The rows come from 4 hidden closed curves, with some noise, and rows from the same curve form a group. Each curve winds through 8 dimensions. The rows are also pushed far along 6 directions, which tell nothing about the answers.
Known rows, each followed by its group:
.05  -.29  -.53  -.43  .18  -.01  .32  -.26  .26  -.34  .00  .24  .08  -.13  -.61  -.02  .09  -.38  .19  .00 -> somu
.22  -.39  .01  -.16  .21  -.18  .19  -.25  -.26  -.22  .06  .12  -.27  -.22  .00  .24  .42  .20  -.17  .27 -> gubal
-.04  -.37  -.54  -.01  .21  -.09  .31  -.15  -.24  -.27  .17  -.03  .20  -.13  -.80  .02  .16  -.01  .29  .21 -> kul
-.14  -.31  -.03  .22  .23  -.32  .12  -.28  -.04  .06  .12  .11  .28  .10  -.53  -.02  .12  .19  .32  .17 -> pez
-.05  -.12  -.03  -.09  .09  .04  .05  .00  .05  .11  .00  .04  .12  -.04  -.15  .08  .13  .11  .18  .07 -> pez
-.40  -.04  -.22  .18  -.09  -.07  -.12  .08  -.39  -.09  .18  -.33  .40  .30  -.26  -.12  -.18  .10  .30  .22 -> pez
.16  .01  .10  .09  -.12  -.01  -.09  .24  -.11  .06  -.35  -.15  -.11  -.19  .12  .16  -.01  .14  -.13  -.12 -> pez
-.03  -.07  -.26  .26  .00  -.14  -.08  .20  -.18  .00  -.12  -.37  .04  -.09  -.53  -.13  -.01  .25  .09  .05 -> pez
.31  -.13  -.21  -.30  -.03  .03  -.01  .13  -.20  -.24  .12  -.23  -.32  -.13  .08  .15  .03  .21  .00  .22 -> gubal
.33  .04  -.12  -.32  -.33  .18  .23  .16  .29  -.17  -.20  .09  -.18  -.16  .00  .23  -.21  -.03  -.23  -.34 -> kul
.07  -.10  .30  -.03  .14  .13  .02  .15  .15  .00  .06  .09  -.17  -.15  .20  .01  .38  .16  -.18  .22 -> somu
-.51  .24  -.19  .18  -.20  -.03  -.17  -.08  -.30  .07  .02  -.19  .39  .24  -.07  -.18  -.30  -.15  .17  -.05 -> kul
-.28  .08  -.18  -.07  -.18  .07  -.07  -.06  -.19  -.08  .19  -.15  .24  .04  -.04  -.08  -.20  .05  .39  .13 -> kul
-.21  .01  -.17  .02  -.27  -.17  .15  -.28  -.16  -.25  -.10  .13  .29  .02  -.38  -.03  -.17  .01  .08  -.12 -> gubal
.25  .24  .33  -.05  .39  .12  -.24  .17  .43  .56  -.09  .04  -.06  -.15  .38  .02  .24  -.18  .20  -.28 -> gubal
-.05  .15  .10  .22  -.11  -.09  .03  -.22  -.28  .06  -.24  .24  -.02  -.14  .08  .14  -.16  -.08  -.23  -.08 -> somu
-.01  -.19  -.19  -.09  -.13  -.04  .16  .15  .03  -.34  .20  -.18  -.15  -.13  -.17  -.03  .22  -.01  .10  .30 -> somu
-.04  -.29  .02  .10  .21  -.24  .45  -.45  -.06  -.09  -.12  .52  .18  -.16  -.37  .21  .49  -.29  -.11  -.08 -> kul
-.26  -.05  -.01  -.31  .22  .15  .02  .07  .43  -.12  .34  .04  .05  -.10  .00  -.15  .42  -.36  .32  .38 -> somu
-.14  .00  .02  .01  -.47  .00  .21  -.11  .00  -.19  -.18  .20  -.26  -.19  .17  .15  -.07  -.16  -.32  .10 -> somu
-.38  .00  .40  .14  -.01  -.07  -.16  -.09  -.23  .16  .04  .08  .00  .16  .61  .07  .27  -.08  -.08  .36 -> gubal
-.30  .06  .29  .09  -.27  -.10  .02  -.21  -.29  -.15  -.01  .16  .04  -.05  .27  .15  .00  .15  -.29  .15 -> kul
-.03  .00  -.11  .15  .03  .09  -.05  .28  .05  .14  .37  -.29  -.04  .01  -.07  -.08  -.01  .09  .44  .33 -> pez
-.27  .04  -.01  -.09  -.24  .32  .10  -.18  .06  .00  .09  .19  .00  .08  .37  -.18  -.07  -.18  .01  .08 -> somu
.25  .20  -.19  -.26  -.14  .26  -.02  .15  .06  -.10  .12  -.03  -.28  -.02  .39  -.06  -.03  -.36  .10  .01 -> gubal
-.27  -.02  -.15  -.15  -.48  .23  .33  -.55  -.16  -.21  -.23  .46  -.04  .07  .36  .05  -.44  -.37  -.43  -.27 -> kul
-.48  .26  .28  .49  -.06  .00  -.29  .22  -.23  .27  .04  -.26  .23  .12  .14  -.19  -.01  .14  -.03  .11 -> kul
.59  .16  -.34  -.40  -.23  .29  .12  .36  .23  -.08  .02  -.09  -.36  -.11  .16  .11  -.10  -.22  .16  -.18 -> gubal
-.13  .31  .47  .17  .11  .01  -.14  -.06  .37  .22  -.19  .34  .26  .10  .14  -.13  -.08  -.21  -.17  -.34 -> somu
.22  .24  .00  -.07  -.32  .05  -.08  .13  .06  .10  -.28  -.10  -.03  -.08  .22  .19  -.42  -.01  .07  -.47 -> kul
.13  .20  .50  .09  .04  .11  -.07  .11  .15  .25  .04  .18  -.12  -.14  .50  .18  .08  .05  -.04  .02 -> pez
.15  -.31  .06  -.11  -.07  -.30  .20  -.10  -.07  -.21  -.05  .02  -.20  -.37  -.13  .42  .25  .28  -.06  .13 -> somu
-.06  -.19  .20  .22  .09  -.06  .15  -.06  -.03  .08  .24  .09  -.16  -.13  .13  .08  .30  .05  .08  .35 -> pez
.49  -.22  -.09  -.18  .06  .15  .33  .02  .24  .02  -.16  .21  -.42  -.30  .00  .26  .07  -.03  -.27  -.19 -> pez
.44  .04  .03  .01  -.06  -.08  .07  .12  -.02  -.14  -.25  .01  -.11  -.19  -.18  .13  -.04  .23  -.22  -.31 -> somu
.23  -.09  -.30  -.39  .10  .26  .09  .14  .19  .04  .12  -.02  -.20  -.12  .04  .15  .00  -.17  .18  .07 -> kul
-.08  -.22  -.10  .02  .03  -.31  .09  -.10  -.24  -.24  .02  .04  -.07  -.19  -.29  .23  .18  .02  -.02  .38 -> somu
.23  -.31  -.01  -.20  .23  -.20  .12  -.17  .10  -.11  -.08  .07  -.05  -.17  -.37  .23  .07  .29  -.10  -.07 -> kul
.19  .25  .49  -.10  .11  .04  -.32  .31  .12  .04  .03  -.11  -.43  -.38  .62  .07  .39  .11  -.21  .23 -> somu
-.07  .07  -.32  -.31  -.07  .13  .07  -.18  -.12  -.12  .22  .00  .13  .18  .13  -.07  -.04  -.36  .34  -.03 -> gubal
-.42  .07  -.07  .25  -.05  -.03  -.14  .01  -.37  -.09  .46  -.21  .06  .23  .15  -.31  .15  -.08  .24  .59 -> gubal
-.04  -.31  .06  -.05  -.07  -.02  .30  -.35  -.20  -.14  -.14  .28  -.27  -.37  .11  .23  .26  .11  -.39  .16 -> pez
-.02  .07  -.12  .18  -.02  -.04  -.04  .25  -.07  .07  .03  -.28  -.09  -.26  -.27  .05  .01  .16  .10  .16 -> somu
-.16  -.35  .02  .33  -.11  -.37  .31  -.29  -.21  -.13  -.08  .21  .30  .24  -.43  .10  .07  .10  -.06  .00 -> pez
-.19  .12  -.07  -.07  .04  .10  -.25  .08  -.12  .08  .11  -.19  -.02  .01  .23  -.10  .02  -.07  .15  .24 -> pez
-.22  -.01  -.35  -.20  -.34  -.10  -.08  .12  -.22  -.51  .15  -.47  -.01  -.12  -.25  -.02  -.21  .16  .06  .19 -> kul
.12  -.40  -.29  -.06  .15  -.20  .30  -.23  -.06  -.27  .04  .02  .10  -.14  -.67  .02  .12  .28  .09  -.03 -> gubal
.28  -.35  -.04  -.30  .29  -.17  .13  -.13  .21  -.08  -.04  .06  -.20  -.25  -.24  .26  .23  .15  -.06  .03 -> kul
-.12  .01  -.17  -.22  -.18  .20  .01  .01  -.07  -.30  .27  .03  -.03  .15  .15  -.16  -.06  -.11  .12  .38 -> gubal
.08  .03  -.46  -.23  .26  .20  .07  .07  .19  -.06  .34  -.12  .09  -.08  -.40  -.17  -.04  -.22  .41  .02 -> pez
.00  -.03  .09  .00  .16  .08  -.15  .13  .20  .14  .16  -.17  -.03  .07  .05  -.09  -.10  .19  .04  .05 -> kul
.07  .10  -.07  .17  .21  -.16  -.22  .19  -.14  .05  .02  -.25  .37  .08  -.51  -.03  -.25  .30  .29  -.13 -> gubal
-.35  -.41  .02  .17  -.34  -.17  .45  -.51  -.22  -.21  -.12  .42  -.10  -.10  .03  .22  .05  -.07  -.29  .22 -> somu
-.25  -.13  -.32  -.36  -.31  .05  .02  -.12  -.16  -.35  .29  -.23  -.09  -.01  .06  .02  -.21  .08  .18  .34 -> kul
-.12  -.32  .07  -.08  .09  .00  .01  .02  -.11  -.03  .22  -.12  -.29  -.02  .32  .04  .45  .08  -.03  .51 -> gubal
.41  -.16  -.01  .18  .42  -.03  .02  .23  .15  .27  -.13  -.07  -.15  -.21  -.37  .13  .09  .20  -.01  -.11 -> somu
-.19  .16  .21  .25  .39  -.22  -.38  .11  .18  .43  .04  -.25  .30  .17  -.23  -.20  .07  .17  .20  -.11 -> kul
.28  .21  -.39  -.22  -.15  .14  -.16  .27  -.01  -.11  -.06  -.31  -.13  -.02  -.05  -.03  -.44  -.08  .12  -.18 -> pez
.00  -.09  -.05  -.20  -.17  .13  .20  -.17  .02  -.24  .11  .12  -.19  -.18  .23  .00  .11  -.07  -.02  .08 -> gubal
.39  .15  -.09  -.19  -.15  .10  .00  .23  .12  -.20  -.10  -.11  -.17  -.29  .00  .13  -.26  .01  .04  -.24 -> pez
-.04  -.26  -.49  -.10  -.05  -.14  .28  -.17  -.18  -.31  .06  .01  .39  .17  -.67  .04  -.10  -.12  .34  -.08 -> gubal
.16  -.05  .43  .03  .31  .08  -.02  .09  .29  .16  -.10  .29  .04  .14  .15  -.04  .21  .04  -.23  -.06 -> gubal
.20  -.06  -.42  -.29  -.25  .16  .17  .23  .24  -.15  -.03  -.20  -.27  .00  -.18  .08  -.24  -.10  -.12  -.14 -> kul
.19  .10  .31  -.16  .30  .20  -.06  .21  .36  .13  .13  .10  -.30  -.26  .37  .00  .47  -.11  -.14  .15 -> pez
-.30  -.23  -.14  .22  -.25  -.12  .28  -.22  -.22  -.21  .16  .04  .25  .19  -.34  -.03  -.17  .17  .03  .10 -> pez
.22  .02  .11  -.17  .30  .07  -.05  .13  .27  .25  .06  .01  -.35  -.41  .28  .20  .36  -.20  .15  .15 -> somu
.10  -.05  .10  -.19  -.01  .19  .08  -.10  .03  .04  .02  .28  -.33  -.11  .61  .15  .18  -.34  -.06  .22 -> somu
.05  -.23  .01  .00  .02  -.22  .20  -.43  -.14  .02  -.14  .24  -.05  -.16  -.10  .21  .12  .13  -.05  -.07 -> gubal

New rows, each followed by its group:
-.03  -.05  -.08  .19  .25  -.26  -.16  .33  -.11  .04  .25  -.38  -.07  -.19  -.36  .08  .27  .10  .30  .48 -> somu
.20  .02  .45  .17  .46  -.14  -.22  .22  .14  .18  -.12  .06  -.15  -.23  .08  .06  .47  .06  -.15  .16 -> gubal
-.43  -.02  -.08  .28  -.25  -.13  .16  -.32  -.41  -.27  .13  .11  .08  .03  .01  -.15  .05  -.24  -.02  .26 -> somu
.25  .02  .01  -.05  .26  .15  -.13  .47  .38  .13  .16  -.29  -.20  -.19  -.03  -.11  .18  .03  .28  .10 -> pez
-.08  .33  .52  .52  .23  .00  -.20  .16  .16  .51  -.11  .13  -.04  -.09  .28  -.07  .15  -.13  -.18  -.05 -> somu
-.07  -.06  -.32  -.19  -.34  -.03  .11  -.01  -.05  -.34  .00  -.11  -.12  -.14  -.27  .01  -.10  .08  -.02  .17 -> somu
-.20  -.06  -.02  .07  -.30  -.18  -.02  .02  -.24  -.21  .00  -.16  -.08  -.12  -.04  .02  .12  .19  .01  .32 -> pez
.39  .03  .27  -.06  -.03  .09  .03  .22  .06  -.17  -.06  .13  -.35  -.34  .26  .17  .13  .18  -.24  .14 -> gubal
.08  -.29  .02  -.06  -.02  -.15  .11  -.02  -.20  -.30  -.16  -.02  -.23  -.19  -.10  .17  .22  .20  -.42  .12 -> pez
-.06  .21  .35  .29  -.02  -.15  -.22  .27  -.14  .02  .07  -.11  -.13  -.10  .30  .09  .14  -.05  -.08  .30 -> somu
.60  -.17  -.13  -.29  .33  -.07  -.03  .27  .26  -.04  -.04  -.22  -.20  -.22  -.34  .15  .12  .26  .12  -.15 -> somu
-.03  .15  .16  .14  -.06  .12  -.31  .30  -.08  .21  -.02  -.28  -.02  .07  .35  -.01  -.29  .16  .10  .01 -> pez
.19  -.12  .08  -.11  .38  .10  .15  -.01  .23  -.02  .20  .27  -.02  -.13  -.07  -.05  .39  -.12  .16  .18 -> gubal
-.53  .17  -.05  .08  -.16  .16  .07  -.18  -.06  .02  .20  .25  .13  .11  .32  -.16  .05  -.60  .19  .34 -> somu
-.03  .01  -.11  .07  .17  .11  .00  .04  .14  .18  .15  -.04  .23  .26  -.11  -.22  .01  -.18  .28  -.13 -> gubal
-.16  -.35  -.11  .03  -.18  -.12  .31  -.14  -.17  -.24  .14  .02  -.09  -.15  -.10  .12  .30  .05  .09  .34 -> gubal
.32  -.07  -.21  -.37  -.07  .05  -.07  .31  .06  -.27  .08  -.25  -.16  -.05  -.04  .15  -.14  .11  .15  .11 -> somu
.03  .21  .27  .10  .30  .02  -.23  .12  .23  .27  -.08  .09  .04  .01  .14  -.13  .15  -.20  .05  -.02 -> gubal
-.27  -.15  -.39  -.15  -.30  -.05  .07  -.01  -.22  -.37  .35  -.26  .06  .10  -.07  .01  -.15  -.10  .43  .37 -> somu
.01  -.17  .07  .10  .00  -.19  .23  -.25  -.24  -.26  -.11  .32  .23  .06  -.20  .12  .08  -.06  -.17  -.05 -> gubal
.06  -.01  .11  .25  -.07  -.12  -.11  .10  -.28  .06  -.06  -.07  -.13  .07  .09  .13  -.13  .21  -.15  .18 -> somu
-.06  .03  .27  -.25  -.14  .12  .01  -.11  .32  .14  .00  .18  -.25  -.04  .65  .10  .09  -.15  -.12  -.03 -> kul
-.28  -.08  -.14  .03  .00  -.10  .11  -.03  -.05  -.24  .27  .04  .26  .16  -.27  -.14  .19  -.18  .25  .31 -> somu
-.07  -.16  .00  .17  -.20  -.33  .08  -.17  -.40  -.13  -.11  -.04  -.23  -.34  -.05  .32  .00  .21  -.17  .21 -> somu
-.18  .08  -.06  .17  .37  -.14  -.22  .10  -.09  .19  .33  -.23  .27  .09  -.26  -.17  .29  -.06  .50  .30 -> gubal
.18  -.15  .31  .38  .26  -.28  -.08  .09  -.11  .13  -.41  -.05  -.12  -.26  -.25  .06  .26  .39  -.38  -.11 -> pez
-.07  -.17  .00  -.06  .02  .06  .10  .00  -.02  .02  -.06  .05  -.08  -.21  .17  .10  .34  -.15  .14  .17 -> pez
.25  .18  .04  -.04  -.09  .20  -.16  .41  .34  .14  -.06  -.21  -.07  -.02  .13  -.06  -.25  .05  .18  -.20 -> pez
.07  .04  .23  -.05  -.02  .11  .06  -.13  .21  .30  -.30  .38  .10  .18  .31  .13  -.04  -.18  -.14  -.35 -> pez
-.58  -.01  .36  .33  -.03  -.02  -.11  -.35  -.42  .11  .12  .15  .08  .22  .55  -.11  .02  -.01  -.20  .32 -> pez
.11  .13  .34  .10  .20  -.18  -.26  .19  -.02  .03  .00  -.15  -.14  -.22  .05  .00  .29  .30  -.16  .13 -> somu
-.18  .08  -.04  -.28  -.11  .23  -.03  .23  .17  -.13  .26  -.11  -.06  -.16  .17  .03  .15  -.11  .24  .37 -> somu
-.41  -.15  -.34  -.01  -.30  -.19  -.02  -.18  -.32  -.18  .25  -.31  .05  .15  -.10  -.04  -.22  .08  .25  .30 -> kul
.07  .03  -.02  .11  .38  -.04  -.22  .23  -.03  .33  .30  -.27  .25  .25  -.28  -.10  .08  .31  .42  .12 -> gubal
.01  .31  .01  .06  -.30  .27  -.12  .30  .19  .26  .01  -.07  .07  .27  .25  -.08  -.43  -.07  .16  -.15 -> somu
.20  -.30  -.16  -.06  .10  -.17  .00  .26  .00  -.08  .15  -.31  -.15  -.16  -.31  .18  .16  .29  .38  .37 -> pez
-.11  -.12  .11  .33  -.10  -.21  .22  -.17  -.11  -.09  -.17  .25  -.12  -.12  -.11  .09  .13  -.14  -.31  .09 -> somu
-.12  -.17  -.31  -.25  -.01  .11  .18  .01  .24  -.28  .25  .03  -.03  .09  -.13  -.17  .17  -.36  .22  .29 -> somu
.04  .18  .21  .00  -.23  .29  .04  .15  .17  .24  -.05  .15  -.19  .03  .56  .07  .00  -.15  -.16  -.07 -> pez
-.34  .00  -.20  .02  -.33  -.04  -.07  .09  -.43  -.18  .27  -.27  -.02  .08  .15  .01  .02  -.02  .22  .53 -> pez
-.24  .27  .11  .14  .04  .02  -.36  .35  -.11  .11  .23  -.38  .22  .09  -.07  -.11  -.10  .30  .15  .23 -> kul
-.17  .16  .39  .17  .16  -.15  -.28  .06  -.17  .01  .18  -.10  -.19  -.22  .46  -.01  .40  -.06  -.05  .42 -> somu
-.08  -.09  -.16  .12  .35  .06  -.04  -.01  .10  .37  .27  -.11  .32  .41  -.24  -.24  .03  -.04  .46  .01 -> gubal
-.01  -.05  -.37  -.11  -.10  .03  .19  -.20  -.04  -.08  -.18  .14  .40  .23  -.36  .01  -.34  -.27  .18  -.42 -> pez
-.47  -.28  .17  .09  .44  -.05  .10  -.28  .14  .07  .24  .30  .09  -.04  -.02  -.09  .53  -.32  .10  .53 -> somu
.22  .02  .14  -.09  -.19  .03  .04  .20  .14  -.21  -.21  .01  -.33  -.33  .18  .24  -.09  .01  -.32  -.07 -> somu
.12  .13  .01  -.24  .24  .31  -.04  .15  .42  .12  .28  .03  -.02  .12  .16  -.15  .00  -.21  .13  -.02 -> pez
-.16  .14  -.24  .03  -.16  .13  .27  -.41  .01  -.01  -.04  .37  .08  .09  .10  -.20  -.10  -.63  .03  -.26 -> pez
-.10  .09  -.27  -.18  -.23  .17  .13  -.19  .16  -.09  .16  .11  .03  .05  .02  -.16  -.24  -.22  .23  -.04 -> pez
-.10  .23  -.12  .25  -.29  .15  -.12  .25  .14  .30  -.02  -.21  .11  .26  -.06  -.15  -.58  .07  .18  -.23 -> somu
.09  .14  -.16  -.07  .17  .06  -.24  .20  .06  .25  -.09  -.21  .16  .07  -.22  -.07  -.16  .08  .23  -.13 -> pez
-.29  .01  .18  .09  -.02  -.11  -.23  .06  -.31  -.11  .25  -.19  .13  .14  .16  -.02  .02  .26  .10  .40 -> somu
-.14  .02  -.06  .14  -.35  -.14  .00  -.06  -.26  .01  -.25  -.10  -.02  .12  .00  .17  -.38  .13  -.34  -.16 -> kul
.26  .01  .07  .03  .01  -.04  .10  .22  .00  -.02  -.12  .01  -.14  -.27  -.08  .26  .20  .00  -.16  -.07 -> kul
.28  -.11  -.03  -.04  .17  -.08  .12  -.02  .24  .25  -.17  .12  .06  .09  -.25  .25  -.15  .01  -.04  -.37 -> kul
-.25  .06  .32  .50  -.24  -.21  -.08  -.03  -.27  .06  -.09  -.11  -.03  .18  .19  .00  -.24  .21  -.42  -.04 -> kul
.03  -.07  .45  .20  -.09  -.10  -.08  .31  .06  -.02  -.02  -.13  -.21  -.09  .15  .11  .14  .44  -.32  .20 -> somu
.13  .09  .29  .08  -.09  -.14  -.20  .17  -.20  -.06  -.21  -.22  -.06  -.18  .12  .20  -.13  .47  -.25  -.14 -> gubal
-.14  -.21  -.18  .30  .16  -.15  .08  .02  -.06  -.03  .20  -.17  .29  .26  -.61  -.21  -.03  .16  .15  .09 -> pez
.51  -.04  -.10  -.14  .24  -.12  -.01  .20  .09  -.14  -.19  -.08  .05  -.24  -.53  .17  -.09  .23  .04  -.30 -> gubal
-.28  .00  .10  .23  .26  .01  -.27  .14  .12  .22  .14  -.17  .28  .27  -.22  -.31  -.05  .22  .22  .22 -> gubal
